The same things were measured in two ways. Each way mixes the same 10 hidden numbers, adds some noise and spreads widely along 6 directions of its own, which tell nothing about the thing.
Some things both ways: the first way, then the second way.
[-2.04  5.27 -0.76  0.21 -2.14 -0.46  3.08 -0.75 -0.47  0.01  1.85 -1.99
  2.42 -3.22 -2.67 -0.51 -0.38  0.17 -0.67 -0.64 -1.61 -0.73 -0.97]
[ 2.52 -0.74  0.12  0.62  3.47  0.82 -1.26  1.66  1.77  0.01  1.65 -1.22
  4.68 -0.47  0.07 -1.47  0.58  1.28 -2.67]

[-0.47  3.27 -0.14 -1.19 -3.69  0.85  2.66  0.36  1.77  1.09  2.94  1.56
  0.77 -2.62 -0.34 -2.17  2.00  0.05 -2.55 -0.74  1.30 -1.76 -0.92]
[-0.30 -2.87  3.29  1.62 -3.54 -2.81 -2.90 -1.51  1.42 -2.31 -2.76 -2.64
 -2.25 -0.39 -0.58 -0.25  3.04  0.15  1.80]

[-0.94 -1.30 -3.18 -1.20  4.31  0.48 -0.84  1.26 -1.25  0.06 -1.88 -0.46
  2.63 -0.89 -3.35  0.84  0.04  1.33 -2.88 -0.96 -0.26  3.83 -1.20]
[ 0.53 -1.35 -3.26 -1.60  0.70 -0.88  1.89 -0.37 -1.97  1.27 -3.77  1.53
 -1.19  0.07  0.86  0.07 -3.31 -2.38  1.40]

[-1.53  4.76  1.36 -3.12  0.05 -1.77 -2.27 -0.67 -0.69 -2.77  2.69 -0.70
  1.77 -1.00 -3.34  0.21  0.53  0.46  3.53 -0.99  1.37 -0.84 -1.97]
[-1.57  3.13 -0.38  0.77  0.82  1.67  0.93 -1.05  1.17  1.89  3.39  1.79
  1.49  0.23  2.31 -0.84 -0.27 -0.14  1.56]

[ 7.50 -1.02  4.10  2.93 -5.15 -0.38  0.53  2.90 -2.67 -2.76 -4.93  2.46
  1.71 -2.92  3.57 -0.55 -0.24 -4.98  4.78  3.88  1.85 -2.82 -2.57]
[ 0.96 -1.96  2.21 -1.58 -0.84  0.91  0.36 -1.94  3.58 -2.12 -1.58 -2.82
  1.78  0.05 -1.92  0.01  1.30  0.49 -2.35]

[ 1.80 -2.23 -0.34  0.13  2.19 -2.42 -3.16 -0.81 -0.81  0.03 -2.85  2.51
  1.49  1.05 -2.04  1.83  0.38  0.94  3.41  1.63  1.66 -0.58 -0.34]
[ 2.25  1.88 -1.37  5.93 -1.25 -1.72 -3.97 -4.66 -0.24  3.57 -0.77  5.48
  0.10  2.07  2.43 -0.90  3.77 -2.38  3.00]

[ 0.26  4.43  2.05  1.53 -0.20 -3.33  0.41  0.05  3.46  1.89 -2.50  0.63
  5.27 -2.27 -4.98 -0.95  5.62 -1.58 -2.27  0.41  1.71  0.14 -4.24]
[ 2.98  2.24  0.65  4.96 -0.51  0.65 -4.04 -4.69  2.21  2.99  0.43  2.16
  2.38  0.09  0.98 -2.31  2.58  0.62  1.58]

[ 0.89  0.45  0.47  0.92  0.26 -2.38 -0.17  1.70 -0.96  1.52 -1.06 -0.48
  2.66 -2.30 -1.94  0.96 -0.90  2.30  2.62  0.25  1.04 -0.13 -0.91]
[ 0.11 -0.16 -1.99 -0.86  2.96 -1.85 -0.52 -1.46 -0.46  0.32 -4.65  1.52
 -0.35  0.45  2.82 -3.34 -0.68  0.02 -1.07]

[-1.15  2.17 -2.12  1.99  1.11  4.92  2.75  0.81  0.02  3.64  0.89  0.54
 -1.13 -2.25  3.24 -1.58 -0.48 -0.08 -7.47 -2.34 -1.80  3.48  0.82]
[ 1.71 -1.06  0.16  0.20 -3.74  1.02 -0.49 -1.51  0.18  3.08 -1.27  0.59
 -0.11 -0.71  1.29  3.56  0.84 -0.65  1.99]

[ 0.06  1.45  0.40 -1.38 -2.05  4.22 -0.37 -2.36  0.53 -0.39 -5.35  2.95
  3.51 -2.36 -3.00 -0.77  2.02 -4.50 -1.78 -0.51 -2.08  1.30 -5.28]
[-2.35 -1.15  0.84 -2.14  1.50  0.25 -0.21  1.25  2.76 -1.09 -2.27 -1.70
  0.40  0.77  1.69 -3.34  1.45  3.62 -2.24]

[-2.07 -0.26 -1.62 -0.08 -0.18  1.21 -0.55 -2.56 -2.68  1.79 -0.06  0.40
  1.02  0.16 -2.53  1.92 -1.76 -0.08  2.18  0.98 -0.83 -0.06 -1.92]
[-0.15 -0.93  0.28 -2.58  1.86 -1.44 -1.24  2.53 -0.25 -0.24 -2.85  0.76
  4.07 -1.08  3.02 -3.45 -0.96  0.52 -2.16]

[ 0.51  6.66  0.21  1.38 -2.09  0.38  2.17  1.65 -0.89  0.17  2.11  0.19
  2.30 -1.93  2.85 -2.83  0.31  1.27  0.69 -0.96  1.22  0.39  0.77]
[ 3.22  1.05 -3.35 -1.34 -2.77  4.64  0.15 -1.78 -0.55  2.66  0.29  0.35
  3.23 -2.45  3.01  1.48 -2.06 -0.35  1.42]

[-1.20 -1.96 -0.90 -4.80  2.74 -0.10  0.99 -1.81  0.56  0.78 -0.15 -2.52
 -1.85  1.36 -3.45 -0.30 -0.28  2.67 -2.93 -1.42 -0.94 -0.56  3.84]
[ 1.40 -1.16  0.40  5.26  3.98 -1.28 -2.28 -0.68  2.55 -0.13  4.65 -0.66
  1.01  2.53 -0.98  1.67  3.79  0.82 -0.34]

[ 0.66 -2.14 -0.81 -0.10  0.72  5.27  2.12 -0.42 -1.86  4.47 -0.15  2.16
 -2.11 -0.11  2.88 -0.83 -2.91  0.65 -1.25  0.92 -0.16  3.65  1.46]
[ 1.38  2.21  0.23  1.56  1.15  4.94  0.28 -2.82  4.05  2.83  1.58 -1.43
  2.74 -0.64  1.07 -2.20 -0.49  3.50  0.22]

[ 0.04 -3.44  1.49 -4.16  1.84  1.53 -4.13 -2.46  0.74 -3.25 -0.80  2.55
  1.34  0.06 -3.54  0.66 -0.59 -2.19  0.91 -1.23  1.62  2.63 -3.08]
[ 1.50  1.44  3.34 -1.73 -2.46  3.11  0.94 -1.10 -0.17  0.97 -0.32  1.06
  2.81 -2.51 -1.72  1.74 -1.48 -1.56  0.17]

[ 0.70 -0.56 -1.61 -1.10 -0.25 -0.10  3.45  1.03 -1.74  1.06  1.35 -2.82
 -0.93  1.84  2.60 -1.79  0.15  0.50 -1.19  0.62  1.58 -1.44  2.79]
[-1.96 -2.89  0.82 -0.77  2.32 -2.66  0.54  1.66  0.27 -4.50  3.38 -3.10
  0.04 -0.18 -2.48  1.85 -2.62 -1.03  0.65]

[ 3.68 -2.90  0.09  0.32  0.75 -2.04 -2.14  2.12 -2.88 -3.75 -2.39  0.94
  2.17  0.88  0.11  0.78 -1.65  2.30  3.51  0.85  2.16 -1.30  2.47]
[ 2.04 -1.04 -3.79  1.69 -4.44  2.06 -1.33 -4.33 -3.03  1.46 -6.48 -1.11
 -2.27  3.04  3.92 -1.00  2.23 -2.23  0.82]

[ 1.71 -2.19  0.10  0.67  0.55  4.87  0.63 -2.16 -0.06  1.81 -1.24  3.18
 -0.83  2.18  1.33  1.56 -0.85 -3.79 -0.60  2.62 -0.13  2.22 -0.28]
[-5.43  0.90 -2.36 -0.82  2.36 -2.93  0.51 -1.73  2.01  6.67 -1.23  3.29
 -0.40  2.98  4.12 -4.69 -2.50  0.15  0.46]

[ 1.39 -1.38  3.12 -2.63 -0.53 -2.76 -1.35 -1.52  2.41 -0.45 -0.42 -0.38
  1.09 -0.24 -2.23  0.09  0.04  0.29  3.22 -0.96  2.07 -2.09  0.13]
[ 2.22  5.46  2.06 -1.38 -1.53  4.54  1.61  1.30  0.21  0.77  5.08  0.57
  0.47 -2.26 -3.45  3.94  1.34  0.48 -2.83]

[ 2.09 -2.25 -1.30 -6.75  2.30  5.58 -0.45 -0.35  2.74 -1.24 -4.96  2.68
  0.55 -0.83 -1.11 -0.77  2.04 -4.48 -3.71 -1.03 -1.39  4.21 -3.03]
[-1.61 -1.93 -1.18 -4.70 -1.65  3.93  4.58  1.48  1.55 -2.05 -4.29 -1.49
 -2.63 -0.76 -0.98 -0.70 -0.93  0.79 -0.01]

[-1.30  1.38 -2.18  2.05  2.58  5.82 -0.52 -1.50 -2.99  2.23 -3.79  2.15
  2.68  0.50 -1.70  2.42 -1.77 -0.75 -1.43  0.59 -3.13  4.73 -1.59]
[-0.52 -1.34 -0.75 -1.37  7.94 -5.09  0.07  3.55 -0.19 -0.47 -1.12 -1.66
  0.64 -1.36  1.50 -4.25 -3.10 -1.13 -2.28]

[ 2.62  0.53  1.86  0.42 -1.47 -0.55  1.51  1.38  0.25  0.88  0.50  1.16
  0.48 -2.73  1.54 -1.35 -1.24  1.00  1.82  0.32  1.74  0.16  0.88]
[ 5.36  1.12 -0.60 -5.02 -4.13  0.16  0.86 -0.42 -1.10  0.98 -1.36  0.35
  1.20 -4.26 -2.23  5.16 -1.81 -3.32 -1.84]

[ 1.56 -1.79  0.43 -1.01  0.08 -2.96 -1.26 -0.21 -1.49  0.44 -3.47  0.94
  1.93 -0.50 -3.63  0.68  0.49  1.39  3.79  1.84  1.36 -1.81 -1.08]
[ 3.75  1.64 -0.64 -0.73 -1.82 -1.53 -1.00  0.00  0.35 -0.41  0.94  0.90
 -0.27 -1.43 -2.24  2.64  2.14 -2.04 -1.56]

[ 2.29 -2.04 -1.58 -1.36  1.73 -0.42  0.00  1.90 -0.05  1.74 -1.29  2.30
  0.62  0.02 -0.34  0.45  1.74 -0.24  0.23  2.43  2.58  1.33 -1.45]
[ 2.20  0.03 -1.99  0.15 -2.85  6.16  0.58 -3.13  2.01  3.06 -4.36  2.01
  1.78 -1.56  2.14 -2.98 -1.32  1.41  3.84]

[-0.06  0.15  1.98 -4.13  0.70 -1.32  2.40 -2.77  7.41  1.36  1.52 -1.21
 -0.26 -0.98 -2.54 -1.88  2.99 -2.15 -4.08 -2.25  1.18  0.42  0.19]
[-2.57  0.47  2.54 -1.14  2.51 -2.96 -0.25  1.07 -0.84 -4.02 -1.32 -2.94
 -2.53  0.44 -1.41 -2.75 -0.68  2.88 -1.88]

[ 1.81  3.25  0.50 -0.87  1.71 -1.39  4.57  2.44  1.75  2.46  1.60 -3.72
 -2.51 -2.11  1.22 -0.44  0.28  0.67 -2.61  0.67 -0.65 -0.03  3.39]
[ 2.08 -0.56 -2.68 -2.60 -1.28  1.06  1.52 -0.04  0.29 -2.15 -3.83 -4.97
 -0.89  0.17  0.87 -0.68  0.67  1.01 -1.91]

[ 1.31  1.87  2.40  1.50  0.47 -2.87  0.36  0.15  1.85 -2.47 -1.62 -3.67
  2.79 -0.16 -1.59  0.22  3.19 -4.54 -2.91 -0.69  0.83 -1.42 -1.67]
[-2.14 -1.29 -0.84 -1.36 -6.06 -0.63 -1.07 -3.02 -2.98 -0.03 -5.07 -1.00
 -0.19  4.43  3.25 -0.36  2.31 -2.16 -1.65]

[ 0.57 -3.80 -0.44 -3.24  0.59  0.83 -0.54 -1.98  0.21 -0.43  1.55  1.55
 -2.14 -1.24  0.31 -0.23 -2.89 -0.36  1.51 -0.32  0.91  1.32  0.33]
[ 2.51  0.84  2.58  2.10 -2.04  1.47 -1.50 -2.68  0.37 -0.52 -0.55  1.06
  2.10  0.14 -2.20  0.67  1.78 -1.01  0.57]

Other things, the second way, with their names:
z_425: [-3.07  0.79  1.54  1.25  1.57  0.19  0.21 -2.67  0.41  1.44  1.41  2.03
  0.21  1.41 -0.51 -0.77 -2.43 -0.07  1.48]
z_284: [ 1.49  1.33 -1.01 -2.02 -1.96 -1.09  0.62 -1.78  2.06  4.52  0.88  2.42
  1.89  0.98 -0.28  2.46  0.89 -3.36 -2.32]
z_153: [ 0.81 -0.56  2.47 -4.35 -0.61 -6.40 -0.73  4.50 -1.88 -4.76  0.68 -3.15
  0.61 -2.86 -2.18  3.06 -0.67  0.16 -2.75]
z_579: [ 0.92  3.24  2.67  0.85 -4.36  3.71  2.35 -1.32  2.76 -0.07  5.27  1.28
 -0.53 -1.19 -3.68  5.31  2.47  0.54  3.03]
z_624: [-0.49 -2.21 -1.00 -3.43  3.66 -7.37 -1.77 -0.91 -1.41 -0.20 -4.27  1.27
  3.70  0.27  4.26 -0.78 -2.80 -1.76 -2.59]
z_924: [-0.73  0.45 -0.54 -2.53 -0.68 -1.54  1.32  3.47 -1.12 -2.43 -0.80 -3.76
 -3.18 -2.36  0.55 -0.62 -0.52 -0.76  0.36]
z_364: [ 1.21  3.10 -1.21 -1.94 -0.06  1.36  2.86  1.36  0.22  5.16  0.97  1.27
 -2.65 -2.08  0.43  3.23 -0.44 -0.64 -0.10]
z_355: [ 0.39  1.31  0.87  0.13 -2.93 -4.63 -4.16 -0.18 -5.41 -0.95 -2.13 -0.06
 -0.99  0.51  0.44 -0.60  1.12 -2.91 -2.00]
z_123: [-2.37 -2.32  0.24 -1.58  1.57 -6.97 -0.14  1.50 -2.22 -4.45 -1.66 -0.31
 -1.59 -0.81  0.35 -0.44 -2.51 -3.15  1.77]
z_324: [-0.88 -1.97  1.42  2.98  3.77 -2.16 -0.58  0.16  1.31 -1.11  4.90  0.58
  1.60  2.97 -2.97  1.54  1.08 -4.25 -1.21]
z_577: [ 0.65 -1.31 -0.63 -0.88  2.84  0.70  2.84  4.00  3.15  2.02  1.74  0.16
 -0.57 -1.77 -1.84  0.95 -0.89  0.03  1.06]
z_94: [-0.51  1.60 -1.16 -3.71  0.79 -2.71  0.22  2.10 -0.16  2.12 -2.06  1.06
  0.68 -1.65  1.78 -1.95 -1.84 -0.68 -2.10]
z_912: [-0.61 -1.47  0.85  4.50  1.15 -4.44 -2.29 -0.01  0.90 -1.38  3.52 -3.05
 -2.38  2.09 -1.96 -0.15  2.95 -3.08  0.70]
z_417: [ 1.26  0.43 -1.93 -0.75  2.34  1.48  1.82  2.57 -0.01 -3.30  2.08 -2.84
 -1.19 -1.32 -1.90  0.73 -1.29  2.27  0.10]
z_406: [ 0.60 -2.12 -1.14 -4.69  0.26 -1.47  1.17  0.83 -4.11 -0.08 -3.23  3.23
  1.15 -2.16  0.34  3.50 -5.47 -4.59 -0.20]
z_167: [ 4.05  1.82  0.67  2.43  0.52 -0.22 -0.21 -0.99  2.63  1.76  5.28  2.89
  0.72 -1.71 -3.10  5.01  2.06 -0.90  1.45]
z_396: [ 1.10 -0.09  0.33  1.30  2.07 -2.14 -0.54  0.74 -0.50 -1.60 -1.67 -0.35
 -1.53 -0.09 -2.45 -2.87  0.26 -1.81 -0.07]
z_640: [-1.04  0.64 -1.15 -1.19  0.13 -2.59  0.57  0.88  0.04  3.37  0.74  3.48
 -2.56 -1.11  1.69  3.50 -0.68  0.21  1.48]
z_650: [-2.53 -1.15 -0.67  2.15  1.24 -1.18 -0.32  0.16  0.91  0.31 -1.93 -1.05
 -0.73  2.43  3.39 -2.58  1.76  3.55  1.69]
z_901: [ 0.84  0.08  0.07  0.82 -3.39  3.95 -0.69 -3.30  0.87 -0.06 -3.11  1.04
  0.70  1.23  0.54 -1.06  2.25  1.47  0.32]
z_998: [ 1.03 -1.99 -0.77  3.97  0.60 -0.70 -1.76 -4.75  0.52 -1.73 -1.44 -1.03
 -0.22  3.84 -1.57 -1.00  1.48 -0.84  0.41]
z_391: [ 0.68  1.93  0.43  2.51 -0.85 -1.17 -2.34 -0.56  0.57  2.24  1.39 -0.47
  0.11  2.15 -0.23 -0.62  3.25  0.65 -1.74]
z_134: [ 0.07 -2.06  0.86  0.27  5.33 -4.78  1.52  3.17 -0.81 -2.85  2.22 -0.17
 -0.27 -1.38 -2.48  2.24 -2.85 -2.48  1.45]
z_388: [-1.57 -0.66  0.53  1.65  1.74  1.34 -2.01 -1.12  1.17  3.13  1.07  2.50
  3.19  2.63  4.06 -0.35  2.02  2.01 -1.92]
z_329: [ 1.22  3.46 -0.12 -0.80 -2.14 -1.37  0.89 -0.09 -3.18 -0.08  0.02  2.81
 -1.43 -1.44 -0.13  2.56 -0.08 -1.66  1.45]
z_71: [ 3.02 -2.21  5.88  1.48  0.74 -0.07 -3.59  0.19 -2.62 -3.46 -1.56 -0.33
  2.93 -2.89 -1.92  0.86  0.73 -3.38 -1.46]
z_696: [-0.95  3.39 -1.56 -1.99 -1.72  4.42  2.79  0.29 -1.75  3.22  1.77  2.39
 -2.88 -1.07 -0.07  2.01 -1.91 -0.90  0.63]
z_383: [ 1.37  1.73  1.17 -4.65  1.20 -2.60  0.46  3.81 -3.32 -2.98 -0.46 -2.41
  1.39 -2.99  0.07  1.54 -1.22 -0.37 -4.23]
z_851: [ 1.24 -0.93  0.35  2.66  4.05  2.45  0.86  0.66  1.52  1.81  4.10  4.31
  0.60 -0.93 -2.60  3.08 -1.17 -1.85  2.27]
z_614: [ 1.49 -0.32  0.05 -2.17  0.46 -0.17 -2.13  0.29 -2.71 -0.31 -5.69  1.15
  4.19 -0.13  2.35 -3.99 -0.56 -1.43 -3.38]
z_379: [-3.93  1.44  0.05 -0.19  2.96 -4.00  0.14  0.30  0.21  1.87  4.16  3.20
  0.71 -0.30  1.48 -0.01 -2.76 -2.23  1.77]
z_554: [ 0.65 -1.61 -0.92 -0.85  2.89  0.88 -1.09  2.13 -0.95  0.24  0.71 -1.57
  3.99  0.09  2.87 -0.23 -0.58  1.51 -3.15]

Some of these things the first way, each followed by its name:
[ 1.81 -2.27 -1.73 -6.10  0.90  1.89  0.36 -1.00  0.62 -2.37  2.21  2.28
 -3.75  0.87 -1.03  1.78 -1.49 -0.12  1.32  2.19 -0.13 -1.28  2.66]
z_577
[ 3.01 -5.49 -0.54  4.28  1.09  0.31  0.88  1.46 -1.94  3.89 -2.58  0.06
  0.67  2.16  4.16  0.76 -0.62 -1.62 -0.35  2.17  2.91  0.96 -0.18]
z_425
[-2.55 -1.48 -1.17  1.14  4.82 -1.07 -0.27 -0.55  0.12  6.98 -3.59 -1.99
  2.33  2.06 -6.48  3.18  2.80  0.68 -3.56  1.64  0.06  1.67 -2.74]
z_94
[ 0.47  2.54 -0.48 -2.88  1.12  1.55 -0.32 -0.99  0.22 -0.56  1.87  1.40
 -1.45  1.70 -0.15  0.93  0.21  0.48  1.04  1.00  0.10 -0.51  2.02]
z_924
[ 6.63 -1.30  4.04 -3.05 -0.27 -1.33 -3.00 -1.38  1.77 -4.88 -4.41  4.77
 -1.44  0.04  0.75 -0.87  1.69 -3.69  4.26  2.30  1.51 -1.98  0.71]
z_167
[-1.32  5.26 -3.10  1.80 -1.08  3.30  4.44 -0.33 -0.93  1.98  5.08 -0.61
 -4.49 -3.96  5.41 -0.96 -2.64 -1.15 -3.92 -0.95 -3.24  0.46  2.05]
z_650
[ 2.00  0.26  1.16  0.30 -0.15  0.61 -1.39  0.70 -0.59 -1.07  0.53  2.04
 -0.11 -0.87  0.60  1.46 -1.99  1.58  2.03  0.01  0.52 -0.86  1.60]
z_364
[-4.40  0.99 -1.25 -5.74  0.45 -0.09 -2.36 -1.08  1.54 -1.54  1.63 -0.34
  6.20 -1.03 -7.14 -1.01  0.45  4.57 -0.23 -5.29  1.81  1.55 -2.34]
z_696
[ 2.15  0.91 -1.02  2.42  1.26  0.20  3.31  0.61 -0.27  2.02 -1.25 -1.57
 -0.53  3.12  1.44  1.32  1.93 -1.84 -2.88  3.02 -0.18 -1.58  2.78]
z_912
[-0.88 -6.87 -2.52 -3.94  7.33 -2.24 -0.26  1.77 -0.68  7.74 -0.94 -4.15
 -4.68  2.92 -1.65  1.31  1.77  2.90 -4.20  0.95  2.14  0.64  1.12]
z_579
[ 2.20  3.58  0.98  2.12 -2.25  4.39  6.08 -0.20  1.52  3.15  2.84 -0.44
 -3.28 -3.32  6.24 -0.40 -3.19 -3.47 -1.59  0.77 -2.32  1.45  2.16]
z_284
[-0.51  3.57  0.80 -0.44  2.58 -2.60  3.33  0.38  3.35  5.67  4.50 -4.66
 -2.06  3.26  1.38  0.60  2.88  0.42 -1.80  0.95  2.59 -1.54  2.80]
z_379
[ 0.13  0.11  1.18  3.19  0.47 -1.23  0.18  0.40 -3.67  2.03  0.10 -1.87
 -0.43 -1.37  0.54  1.00 -3.02  1.31  1.86  0.80  0.13 -0.18  0.71]
z_624
[ 0.95  0.58  0.03  0.69  2.74 -3.42 -2.20  0.01  0.23  0.63 -0.08 -0.24
 -0.41 -0.78  0.44  1.03  0.41  0.06  1.67 -0.07  1.42 -0.11 -0.40]
z_329
[ 0.82 -1.50  0.89  3.99  1.60 -0.65 -2.51 -1.14 -3.72  1.19 -3.88 -0.10
  0.89  0.62  0.12  2.24 -1.99 -0.45  2.27  1.02 -0.56 -0.09 -0.54]
z_383
[-1.38  4.53 -2.83 -1.46 -2.00 -2.76  4.77  1.73 -0.96  1.51  5.22 -3.17
 -0.31 -3.47  1.17 -2.53 -1.45  4.79  0.78 -1.30  0.44 -2.19  3.09]
z_417
